The same things were measured in two ways. Each way mixes the same 11 hidden numbers, adds some noise and spreads widely along 6 directions of its own, which tell nothing about the thing.
Some things both ways: the first way, then the second way.
[  1 -21 -39   0 -19   9  32 -44  25  11   0  20 -27 -33 -11  17  24]
[-36 -11  15  12   4  20  30   1 -14  -6  17  36 -14   6  32  19 -11  13
  15  27 -15  36 -15   7 -12  13  16]

[-44  27   9 -16  -3  34 -43  15 -21 -37  47  21 -19  33 -34 -33 -20]
[  7  21  17 -16  11   5 -10  13 -14  13  36  12 -27  22 -26   0   3  -3
   3 -18  30 -13   2  13  -6 -11  -8]

[-14  54  23 -21  52 -31 -18 -12 -18  19 -24 -18  21  14  -3  15   3]
[ 22   1  -3  -6  11   9  -2  -3  13   0  27   1  -4  -8   1   6  -9   1
  11  -7  14   4 -14  20   4   3 -17]

[ 12 -19  -7 -14  -2  -9  10   4 -11  -3 -11  -6  20   1  32   0  -2]
[-10 -17 -28   7  -6  -4  12  11 -33   2  20   6 -24 -24   1  13 -30 -39
   5  20 -39  34 -27 -22  22  27 -24]

[-32  14   7   4   3  16 -55 -26  -8 -31  58 -14  22  32 -14 -11  -6]
[ 13 -33   3  -2   4  -8   1   1   3 -15 -15  10   5  -7  21  11 -14 -12
   0 -15 -10  25 -21 -17   6   5 -11]

[ 10  31 -10   0  23  -6 -17 -11 -26  23 -24   7  -7 -12 -28  46  16]
[ 16  -1 -17   3  17 -11 -20  -2  21 -21  -8  -7  -4   6 -13  -1   8  -8
  22 -13  -3   9  -8  13 -12  20 -23]

[ 14   7  10  -3 -25  12   0   6  14  23  -7 -61  31  -1  -3  16 -12]
[ -5 -23 -14  14  12   8  -7 -23   5 -10 -16  -8  -9   3   3  -8  -5   8
  23   8  -3  11 -12  -4   0 -10 -28]

[-12 -13  -4  18  -2  -7  -2  18  22  10  12  41   1   2 -19  27  10]
[ -9 -12  -3   7  -5 -24  13  22   2 -13  -4 -13 -19   2   6   2  -5  -5
  18   4 -14  15   0 -26   6  14  -4]

[-23 -24  12 -10 -21  20   7  20   7  -5 -20 -14 -16 -27 -24 -19 -24]
[  5 -35   3  19   2   0 -13   8  20  -2 -51 -14  31  18  14 -10   0 -15
   6 -50 -28  17  -8  -3 -10 -11  11]

[ 21 -22  -3  -8  15 -46  45   4  -4  45 -28  10  34 -26  21  14  16]
[  4   6   2 -18 -20 -19  22   4  -3  -8   6   5 -29 -22 -31 -18 -26 -16
  13  -2   5  12   0 -42  28 -19  -2]

[-18 -11   0  -5  12  11   4  -2  -1 -24  25  16 -15  -6  -1 -24   4]
[-22  19   6  -6   9  27 -13 -54  -2  15 -42  -9  21 -20  18  -4  -7  20
  42  13  26 -61   4  50   2  21   3]

[ -1   9 -15  18 -20  12 -21  18   7 -42  -5  32   6  -7  28  24  -9]
[ 11   5   6  19   2 -34 -51  26 -33  -8 -11   4 -11 -45  -9 -24 -31  -9
  12 -13  29 -18  16  -2  20 -10  -6]

[-11  -3   3  11  15  33 -46 -37 -30 -34  34 -22 -39  39 -39  -2  21]
[ 25  13  37 -18  11   5  15  12   9  21  -9  19  17  55 -19   1  36  10
 -36 -31   7  13 -11  10 -42 -44  19]

[-13 -11  -9 -17   3  -4  68   2 -15   3  14  56 -21 -13   4   0  35]
[ -2 -10 -17  30  28 -16 -21  -2   1  -6  20   0  -9  21  17  -5   3 -11
  -1  -8 -26  24 -26  31 -19  52 -16]

[ 11  35  17  57  13  -8   7 -31  13  32 -57  25 -33 -20 -43  58   6]
[ 28 -12  16   5  15  -9 -20   8  24 -31 -43  -4  21  14 -19  -4  28  16
   8 -38  17   5   9  -5 -18 -37  -6]

[-12  14  13  -2  24   2 -32  -8 -21 -12  46  16  -1   7   1 -13 -14]
[-12  18 -19  -8  14  12 -20 -21 -16   3  14   6  -5 -30  11   7   8   0
  23  29  27 -20  -8  13  12  32  -1]

[ 13  36   7  -1  20 -21 -11 -24 -22  -8 -14 -30  32   0  38  -1   2]
[ 10  19 -11 -31   2   5   3   3 -28  24  47  30 -35 -11 -34  -5 -18 -17
 -21  36  17  26 -24 -34   1 -45 -24]

[ 15  -2  17  42  -3 -53  30  13  37  45 -43 -10  66 -23  19  29   0]
[ 18   1   6 -26   2  15  16   6  14  17  14  17 -27  35 -12   6  18   1
   0   5  18  24  -8 -16  -9 -36  -3]

[ -5  71   8   8  23  17 -47 -13 -38 -13 -24   7 -45  25 -39   4 -10]
[  6   6 -29 -25  -1 -16  -5  24 -34 -11  32  11 -39 -13 -30  16 -11 -27
  25  22  14   9 -15 -31   5   2 -38]

[ -6   0  11  -2  14  -9   4 -15 -19  -9   6  -7  -7   9   5  14  15]
[ 17  32  -3   0   7  11 -23 -11  -1  31  16  12 -14 -15   9 -19   8  10
  20  12  50 -25   4  45  11   8  21]

[  5  -6 -14  10 -10  -2  10 -27  23   4 -23   8   0 -49   8   4 -10]
[ -1  -5  -7   0  28  48 -14 -34  29   7 -36   4  48  10  12  20  21   5
  -4   2 -23  16 -22  32 -38  -7  -7]

[ 10 -21 -25 -23  11  10  -2 -35 -35  10  42  17 -15   1 -12  25  35]
[  5  18  14  14  11 -20 -13 -16  15 -17  -8   3   0 -18 -23 -32  -3   6
 -10 -14   2   6   6   2   5   0   4]

[-20  64  39 -18  27 -21 -32  24  -4  11   1 -50  35  31   2 -14 -17]
[ 45 -13 -29 -30   9   6  11 -25  46  -1 -18 -27  44   4   7   4  10  12
  21 -12  18  -6 -40  10 -26 -24 -24]

[ 20  19   4  23  36 -13   0 -33 -40  27 -27   0 -12   2 -22  15  23]
[ -3  39 -19 -52 -13  23  38 -34  -6  23  12  15 -34   6 -47  -6  16  -6
  26  38  27  -9 -12 -16   5 -23  -3]

[ 24  -2 -12 -10 -23  18 -30  -1   1 -28  -9 -42 -23  21  10 -27 -19]
[-23   8  13   7   5  13   5 -19 -39   0 -16  27  -7 -27   4  13 -22   5
  11  34  -6  -3  -5  20   2  10 -11]

[  5 -17  -3  -2 -48  -9  11  19  -4 -14  35   5  36  -1  37  -7 -11]
[ 19  42 -35 -12  13  35 -18 -48   9  33   8  11 -16 -13 -19 -19  19   2
  25  38  37 -16 -10  48   2   2  -8]

[ -5  17  22   8  25 -47 -11  31  34  35 -23   8  59 -14  26  -1 -28]
[  9  -1 -27 -38 -11   8  19 -20  26   0 -22 -35  25 -38  -6   7 -13  -5
  25  17   6 -15 -15 -37  14 -20 -16]

[ -6 -26   8 -17  20  -8 -32 -17 -15  -3  37 -52  43   6   6 -26  -1]
[  3 -16  14  -4   9   7  -1 -36  27   2 -48   4  29  -3  23  -4  -6  -3
  -9 -16 -15   8 -14   3   0   6   7]

[  8   6  12 -10  -8 -35  -5  42  21  22  -3   1  32  -8  12  19 -13]
[-31  29 -14  19  -4  -4 -11 -12 -16   4  20   6 -65 -37  -3 -25 -21  12
  43  67  25  -7  25   2  32  20  -6]

Other things, the second way, with their names:
Z_914: [-30   3  17  14   8   0  18 -45   5 -35 -32  13   7 -16 -12 -15   0  19
  11   5 -15   9  -1  -2   1   7   5]
Z_202: [ 26  -1 -23 -39   1   6 -32   5  15   7 -15  -1  10 -27 -11   7 -20 -35
  12  -5  15   0 -10 -27   5 -20 -20]
Z_663: [-13  27  23  11  22  13 -16  -8   1  16  28   9 -26   6   2  -2  13   8
 -15  10   9  -4  14  25   8  28   9]
Z_12: [ -9  -3 -12   3   7  -4 -19 -42  11  -3 -20 -15   5 -33   2 -29 -15  -8
  11  -3   4 -12  -6 -13  29  15  -5]
Z_376: [-39  -4  15  21  10  -8  -1 -22 -53  -1  22  30 -42   4  10 -17 -21   6
  17   9  11  -7 -12  16  11  27  -4]
Z_292: [ -1   3   1  -7  -4  14  11 -26  -8  21 -14  -2  -7  10 -12 -15  -7   0
  16  -2   7 -14 -10  11   4 -19  -8]
Z_484: [ 31   4   2 -29   2 -23 -37  -7  20  -9 -47 -12  22 -21 -16 -13  -7 -20
  12 -41  27 -31   5 -13   9  -5  -5]
Z_97: [ 42 -48  19   0   3 -13  25  10  20 -47 -18   5  36   2 -10  12 -17  -2
  -4 -67 -22  40 -32 -12 -12 -35 -22]
Z_599: [  0  17   8   2  10  43  25 -19 -12  14   0  19   9  39 -31  -5  50  31
  14  -7  20   0 -11  35 -30 -49  18]
Z_546: [ 25  26 -36  -5  19 -24 -38  19  -6  14  34  20 -34 -10  -6  -9  10 -21
 -10  40  21  27 -16  -4  -8  15 -15]
Z_237: [ -3 -18  -2   0 -19  12  32  -2 -28  -1 -22  25   3 -33  10  12 -32  -6
  27  15 -11  19 -22   0  10 -15  -2]
Z_396: [ -9  -4 -20  13  20  -7   7  -3  19   1   0 -23   1  20   7  10  12  -1
 -17  33 -45  32 -21 -10 -29  18 -28]
Z_916: [ -6  -5   9  -2  -4  14  -7  -1 -27  16  -6  -2 -13  -6  -1  -3 -11   1
  27  -7  24 -26   5   3  19 -18  -4]
Z_381: [ -5  15  15 -16   8 -12 -28  13  -5  23  27  16 -24 -13  22  -2 -36 -15
  -7  11  20  -4   1   0   6  15   0]
Z_856: [ -3  -2  18  26  22 -29 -32  26 -14 -17   9 -13  -4  -3 -16  -4  -4  -6
 -29 -20 -16   7   9 -16  -1   3 -19]
Z_516: [  6   5   4 -11  27  10 -36  11 -11  21  19   5  17   6  20  18  11 -13
 -17 -15  14 -10 -17  17 -15  17   0]
Z_633: [-35  -8   1 -10  10   0   1  -6 -19 -11  -3   0   1  -7  13  19 -10  -5
  11  13  -9  -4 -12 -22  -4  22 -10]
Z_459: [ 12   7   5 -17  19  12 -46  11  -3  -7 -16 -14  24 -26 -16  15  -4   3
  13 -12  32 -31  11  -5  -7 -33 -24]
Z_536: [ 13   7   7  -7  22  -4 -32  21   1   4  42  32 -30  20  -6 -10   2   0
  -7  -3  35  26  -6  -5 -18 -25  -3]
Z_233: [  4   9  14  15  12 -25 -30  -2 -10  -3 -14  20 -16 -17  -5 -23  -2  -8
 -23   4   5  14   7 -11  11   5   5]
Z_511: [-14 -20 -13  22  -4 -19   9 -28   4 -24 -43  -6  -4 -32   9  -8 -34 -17
  12  17 -49  24 -13 -12  18  36 -24]
Z_677: [-37  17  -9  19   6 -13   0   9 -33  18  30  30 -51   8  23  -8   5   1
   4  61   1  25  -7  -2  -5  34  17]
Z_712: [-15  -3  13   7   7  25  13  12   8  14 -20  10   9  27  13  19  20   4
  -7  12 -26  30  -2   1 -26 -10  17]
Z_691: [ 36 -12  29 -10   5 -22 -25   9  16  -8 -13  -5  -4  11  -7 -15 -15   0
  11 -60  35 -21   7   7   5 -19 -12]
Z_718: [ 19  16 -12  11   8  -9  16 -14   4 -14 -15  12  19 -16  -4   0  19   9
   3  16  -8  18 -23  30 -18  19   5]
Z_504: [ 19  28  -2  19  33 -22 -55   4 -16  -2  29  26 -18 -21   6  -7   2  -4
 -13  13  27   0  -5  45  -5  45  -9]
Z_432: [  3  13   8  -9  16  11  -6 -15  23  -4   7  21  -7  12   2  -8  16  19
  15   4  30   8  -3  15 -15  -8  11]
Z_776: [ 11  13  18  13  21  25 -14  -1  21  15   5  10   4  14  12   2  31  22
  -4  -2  18   5   7  38 -13  -4  19]
Z_823: [  0 -13  21  13  22 -25 -31   0   8 -13  -3   3   4  -6  25 -10 -22   6
 -11 -16   6   3  -4   0  -4  12  -8]
Z_722: [-13 -13 -54  11  11 -34 -24 -29   1 -26 -14  -1 -18 -33  11 -18 -13 -31
  18  31 -23  26 -27 -28  17  59 -24]
Z_744: [-16  18  12  -6   3  -8   7  -6 -17  17 -12   6  -1   2  -6  -8   3   1
 -18  21  -4  -1  -5 -12 -10  -9   9]
Z_883: [-14  -7  31  33   5 -22 -15 -17 -19 -14 -28  23  -3 -23   4 -32 -16  -5
 -19 -24 -10  10   6  -3  26  13  21]
Z_19: [ -7  20  10  15  15  16 -27 -30 -24   8 -14   3  -1 -19 -10 -12  12   5
  11  -5  21 -37  10  37  20  19   4]

Some of these things the first way, each followed by its name:
[  1   2  51 -15  43 -54  21  -5   0  35 -22 -25   4 -17  -2   5  -3] | Z_776
[  5 -15  10  11  -5 -11 -35  15  29   5 -30 -20   6 -18 -10   9 -25] | Z_712
[ -3 -26 -10 -12 -13  17  20  13  20   2  27  22 -17 -18  -4 -47 -17] | Z_633
[ 10  -3  10 -16  12 -39  33  25 -30  23  21  16  37 -28  28 -19   2] | Z_722
[ 25 -24   1  -6   9   1  32 -16 -19  13 -26 -51  13  -4  13  15  29] | Z_292
[ 29   1  -9 -18 -14  -5  -7  21   0  38  -5 -15   8  -7  -4 -14 -21] | Z_914
[  2 -14 -12 -33 -33 -17  34   4  14  20  14 -17  31  -3  19 -13  -3] | Z_97
[-11  16   9   3 -20 -26  -1  15  19 -30 -29  -1   7   2  31 -26 -25] | Z_237
[ 24  35  32  -9  39 -59 -16  16 -39  11 -23 -35  29  -3  34  10   1] | Z_546
[-12  30  15 -14  -9  32  32   8 -24 -12  -5  -8 -47  28 -18 -53  -5] | Z_376
[  2 -42  13 -18   9  -1  55 -36 -34  -1  18   2 -40   2  -2 -40  19] | Z_883
[ 19 -20  18 -21  24 -22   2   6  -2  42 -19 -29  11   7  -4  -2  -6] | Z_663
[ -7  26  27 -25  18 -19 -29  41 -12  16 -20 -63  55  17  -3 -11 -19] | Z_691
[-11 -24   1  -8  -8   8  23   1  -1  12  35  17  22  -9  10 -20  -5] | Z_12
[ 26   9  -9  19  12 -19  26 -14   6  34 -79   7 -10   2  -3  27  20] | Z_511
[ -4  -5 -20 -10 -33  23 -30 -10   7  -8 -15 -27  -2 -20  -8 -28 -37] | Z_202
